The same things were measured in two ways. Each way mixes the same 4 hidden numbers, adds some noise and spreads widely along 4 directions of its own, which tell nothing about the thing.
Some things both ways: the first way, then the second way.
[-36 -22   3   3 -27   0   1  -6   4  23 -21 -19 -28  52  18  -1  -3]
[ 24 -39 -17 -16 -11  26  30  18  18  11   6  65 -17]

[  6 -21  15  50   2 -17  17 -37 -32  12  26  20   3  52  -3 -37 -24]
[-17  18   5  -6 -23  21   7  15  22 -37  23  15 -24]

[ 39 -34 -23 -15  -2 -11  -3 -20  14 -14  34  10   3   0 -26 -51 -37]
[-33  24   6  10  -3  10  -7  -1   5 -23  15 -21  -5]

[ -1  11 -22 -33  -8  21 -27 -15  15  -6  21   0 -21  25  -7 -25  10]
[ -2 -21 -21 -12   4 -16   9  -4 -30   4 -17   9  -4]

[ -2  26 -16 -20 -21   1 -21  -7   4 -16   9  -2 -22 -24   3  -5  31]
[ 24   3  -2  12 -21 -13   3   1  -6   0 -49 -36   4]

[ 23 -20  -7 -23  30 -23 -52  -4 -29  -6  21  -2   8  21   2 -18 -18]
[ -4  32   3 -28 -43   2  -3  41  15 -70  14 -31 -26]

[ -3   6 -13 -56 -32   0 -56  12  28 -13  -5 -25 -13 -19 -19   4  -3]
[ 19  10  -9 -11   2  25 -14  39  -8  -7 -21  -9  -6]

[ 44  -5 -45 -50 -38   3  20  -4  -4 -20 -18   4  -3 -26 -27 -37 -11]
[  7  -1  64  42 -29   2 -28   5 -37 -13 -11  18  11]

[ 45 -35 -33 -17 -22 -14  24 -16   7 -11   6  10   0 -17 -11 -45 -18]
[ 19 -21  39  51 -33  12  15  10 -15  13 -23  20 -40]

[  3 -21 -17 -24   9 -15 -36   0  28 -11  45 -17 -14 -20  -5 -14 -17]
[-35 -15 -27 -14  19 -11   8  -2  -7  10   9 -29   8]

[ 15 -33  -2  15 -19 -42   9  -6 -10  -5  -2  -8   4 -20   3 -13 -15]
[ 15  -4  17  10 -39  -7  12  12   9 -17 -17 -11 -18]

[  6  25 -18  19 -13  -3  39 -10 -38  -2  17  16 -13 -24  -4 -15  11]
[  6   5  50  46 -22  17 -17  12   8   3 -11 -20  15]

[ 16   2 -16   9   7  11  21 -31 -37   1  25  27  -5  36 -13 -42 -13]
[  3 -20   1  16  -4   7  10   2   0  16 -11  -1  -4]

[ 25   7 -17 -16 -34   8  -2 -20   7 -14   8  11  -6  -4 -31 -35  -6]
[ 14  -1  15  20  -7  -2 -12   5 -36  -2 -30   9  -8]

[ 18 -17   0  62 -46 -42  42 -30 -13  -7  -1   8  -6 -39   7 -21  14]
[ 24  -3  47  54 -47  -6  10  -9  -8  -4 -34   0 -19]

[ 18  11 -18   9   1 -11  25  -7 -35  -8  26  17  -8 -22  -9 -19  -6]
[  1 -10  51  34 -24   8 -18  22 -22  -2  -2   5  -4]

[ 17 -10 -24   2   8  -1  26 -13 -20   0  33  14  -7  10 -13 -36 -22]
[-14  -1   4  17  -1  11   4   3  25   8   4 -31  17]

Other things, the second way, with their names:
Z978: [ 19  15 -15  -1 -15  27  13  18  20 -15 -19   0 -30]
Z169: [ -7  22  -6 -29   2  -1 -25  15  -4 -31  -1 -15  31]
Z392: [-19 -16  10  -7   5  -4 -12   8 -20   2  16   0  30]
Z906: [-47  18 -28 -23  46  47 -24  31  -3  -4  36  -5   3]
Z879: [ -5   2  -8   7  29  35 -20  22   7  24  -6 -10  28]
Z574: [ -6 -10  39  14 -40  13  -1  36   1 -26  23   3 -25]
Z868: [  1   4 -21  10   4 -17   6 -19 -10  11 -37 -37   9]
Z342: [ 22  -7 -16   2  11  17  -6  15  -4  21 -33  -9  16]
Z459: [-22 -14 -41  -9  22 -51  14 -55 -43  18 -38 -36  18]
Z424: [ -4 -18  30  26  -1  28  -9  15 -13  10  15  46   1]
Z679: [-20 -20 -16   4 -10  12  38  -7   5  -2  19  22 -51]
Z998: [-16 -35 -39 -16  18 -29  25 -31 -33  23 -14   1   2]
Z750: [-10 -13  12  24  -2  33   5  10  26  12  18  13   2]
Z693: [-19 -28  10   6  -2  11   9  -4 -16   2  27  61 -10]
Z108: [ 15 -30 -50 -33  12  12  25  12 -12  13 -17  30 -24]
Z90: [ 17  10  14   5 -16   4 -18  45  -7  -7 -28 -48   3]
Z689: [ 23   0   2   2  18  39 -29  16  11  20 -21  25  57]
Z589: [ 12 -27  40   4 -40  28   2  40  -1 -23  29  80 -24]
Z272: [ 11  -1  29  27 -30  12  -3  16  -2  -9  -8  10  -5]
Z386: [  9 -31  -8   5   1 -19   8 -14 -26  21 -32   6  12]
Z26: [ 15 -34 -29   2  10  10  26 -11 -10  32 -22  29 -10]
Z790: [-40  -3 -17   5  14 -35   9 -34 -29   4 -11 -52   5]
Z700: [-31  -2  -1  -1  -4  20  10  -7  14 -14  38  37  -2]
Z767: [ 16 -38 -51 -15  28   4  29 -12 -13  41 -32  34  -4]
Z332: [ 34  -4 -26  11   4 -18  10 -27 -10  21 -66 -28  20]
Z32: [ -2  23  16  10   2  16 -31  11 -10 -13 -13 -17  22]
Z812: [ 15 -20  16  10 -25 -23  -1 -11 -38  -8 -23  22   2]
Z888: [-14  -7  17   7 -10 -22 -17   0 -30  -6  -3 -14  16]
Z957: [ 14   8 -13  11   0  26   5   6  10   4 -20   3 -10]
Z958: [-29 -10  15   2   1   8 -12   0  -2  -3  30  19  28]
Z691: [-17  11   5  12   7  34 -11  11  -2  -8  13  19  -6]
Z613: [ 5  7 12 23  0 45 -9 30 17  5 -1  2 -2]
Z381: [-10  13 -20 -15   8   9   0   7  17  -7   0 -21   9]

Some of these things the first way, each followed by its name:
[ -2 -26 -16  11  14 -32   6   8  -9  -2  32 -14 -18 -35  16  -4  -6]
Z574
[-25 -30  15  57 -32 -32  40  -5 -25  26 -15 -15  -9  10   8  -1 -23]
Z589
[ 59 -15 -18 -64 -32  -8 -62 -27  26 -31 -12   9  12   8 -25 -50  -1]
Z459
[ 15 -17   0  15  25  -7 -26 -40 -18   1  34  22  -5  58  26 -38  19]
Z679
[ -8 -19  -5   4  -9  -1  -5 -22   2   8   2  -4 -22  47  21 -24   7]
Z700
[ 30 -10  -6 -35  -6  -4 -40 -13 -19  -6  -7   3  12  38 -20 -26 -24]
Z381
[-18  44 -31 -71 -56  56  -5   3  -5   7 -48  -8 -32  38 -21  -6   7]
Z689
[ -4  27 -37 -42   9  13 -15  17  -1 -12  47  -4 -27 -44 -20  -7   0]
Z90
[  8   3 -15  -3 -23   5  20 -16 -22   2  -9   9  -9  23  -9 -24 -12]
Z424
[-12  16 -20 -51 -38   7 -35  13  26 -11  -3 -27 -20 -29 -23   0  -4]
Z879
[-37  26   2   9  -9  -7 -15   2 -11   2  19 -15 -33 -23  13  22  30]
Z392
[ 35  -8 -16 -18 -10  -8   6 -16 -35  -6 -12  15   4  18  -9 -31 -15]
Z272
[  4 -13 -15 -17 -35 -17  -8   6  23  -4   1 -20 -13 -28 -18  -9 -19]
Z613
[ 49   0  -6   1 -53   8  23 -41  -9 -12  -8  30  21  25 -63 -56 -40]
Z332
[  8 -14  -3  -6 -26  -2 -17 -22  16  -3  10  -1 -10  23  -9 -26  -9]
Z978
[-19 -15 -14 -14 -24  -2 -12  -7  19   6  -9 -14 -33  18  26  -7  24]
Z693
